All rows are made from the same 8 directions, up to rounding. Whole rows:
In the rows, 128 means zero.
[[113 164 119 124 108 114  99 174 107 120 115  95 159]
 [157 123 104 124 143 126 185 137 206 201 162  75 173]
 [105 145 117 122 191 129 120 117 133 118 176 147 134]
 [148 132 134 133  95 105 138 135 155 105  99  77 108]
 [ 84 141 106 145 183  92  92 141 152  98 108 131 102]
 [118 131 152  84 102 145 129 151 131 126 140 133 130]
 [149 199 181 117 129  97 175 106 211  55 145 129 143]
 [106 111 154 136 158 100 128 131 145 123 118 165 144]
 [145  94 151 128  95 148 143 101 119 132 101 168  99]
 [ 92 129  90 153 145 142  95 142 112 172  79 199 138]
 [125 110 136  98 123 150 138 139 126 158 155 132 141]]

The start of a row, then its end:
[155  85 159 122 134 139 168  70 155 112 145]
[151  78]
[141 148 129 156 120 133 124 109  89 121 121]
[157 152]
[109 123 102 156 160 107 118 137 151 149  99]
[139 133]
[149 109 135 161 146  99 137  96 122 100 131]
[103 114]
[148 116 149 115  90 132 138 117 131 100 117]
[108  89]
[143 149  95 160 129 148 132 104 120 153 112]
[157 137]
[109 123 105  93 145 145 109 158 110 147 176]
[ 87 130]
[103 169 106 170 170 118  99 121 104 123 112]
[189 162]
[162 117 153 127  63 127 154 122 149 120  86]
[111 107]
[139  11 151 186 195  64 184 100 199 197 103]
[147 152]
[129  80  73 154 141 168 118  99 108 187 103]
[165  82]
[143  71  90 145 110 139 110 113  95 139 102]
[81 56]
[138 132  90 135  87 126 118 179 115 180 103]
[ 61 165]
[107 132  90 166 195 132  98  92  95 119 141]
[171 109]
[115 158 125 128 142 152 120 105 123 114 129]
[195 119]
[ 94 144 114 149 174  88  87 126 136  63 109]
[117  79]
[115  90 160  85 124 115 145 163 167 147 143]
[103 137]
[111 131 138 109 109 154 125 148 119 163 115]
[186 158]
[143 115 172 130 131  94 157 132 141 124 147]
[109 176]
[145 178 132 117 110 146 163 131 171 151 136]
[149 174]
[140 170 107 137 103 146 115 129  96 122 123]
[121 139]
[169 123  91 157  96 135 131 121  92 151 124]
[ 62 130]
[133  85 142 185 162  73 111 103  82  92 116]
[108 124]
[136 164 103  96 132 152 150 155 152 175 186]
[ 87 181]
[100 149 115 120 148 120 103 146 137 109 125]
[127 115]
[140 100 184 120 113 118 148 106 128  98 127]
[152 118]
[112 152 139  89  77 141 108 182 110 132 115]
[117 152]
[148 121 130 155 160 117 138  98  95 123 170]
[115 156]
[118 139  87 157 103 148 106 157  96 197  73]
[169 175]
[115 102 151 119 151 109 117 147  90 129 168]
[108 165]
[154 138 130  87  98 157 167 112 194 121 144]
[101  77]
[117 151 128 138 140 113 116 141 116 120 130]
[131 159]
[167  88 122 181 110  85 141 147  88 176 118]
[ 48 200]
[110  93 120  93 170 144 120 139 103 154 202]
[104 134]
[ 99  77 120 108 158 121 116 148 144 150 135]
[114 101]
[134 158  63 122 126 175 108 134  88 161 161]
[ 96 129]
[102  86 150 121 166 112 117 123 122 114 140]
[150 109]
[110 173 147 119 123 124  98 142  87  82 137]
[144 150]
[120  76  95 139 149 118 109 131 119 143 123]
[82 83]
[146  75 128 158 120 134 110 103  35 134 131]
[124 122]
[115 196 159  74  87 147 129 158 152  94 134]
[148 143]
[149 124 183 158 108  99 139  95 107  76 100]
[161 133]
[110 151 113 135 105 113  75 175  61 111 110]
[ 87 152]
[110  73 148  84 128 134 129 141 147 131 139]
[118  83]
[120 141 140 135 129 150 123  96 117 110 109]
[213 110]
[133 119 128 193 165 105 115  96  68 127 121]
[170 168]
[122 153 132 118 126 159 129 104 133 113 124]
[192 106]
[113 121 160 119 122 116 106 133  95  88 125]
[139 119]
[164 106  98 171 107 104 161 134 174 186  81]
[ 77 148]
[141 134 134 112 111 158 157  99 176 129 116]
[169  90]
[115 142  95 149  85 137  87 156  93 140  55]
[139 117]
[166 104 166 153  99 115 155 108  98 133 122]
[130 166]
[138 182 140 116 106 143 123 120 104  86 146]
[132 135]
[146  74 144 140 150 104 169 124 160 177 145]
[109 166]
[111  92 121 126 143 107 129 158 156 165 115]
[107 137]
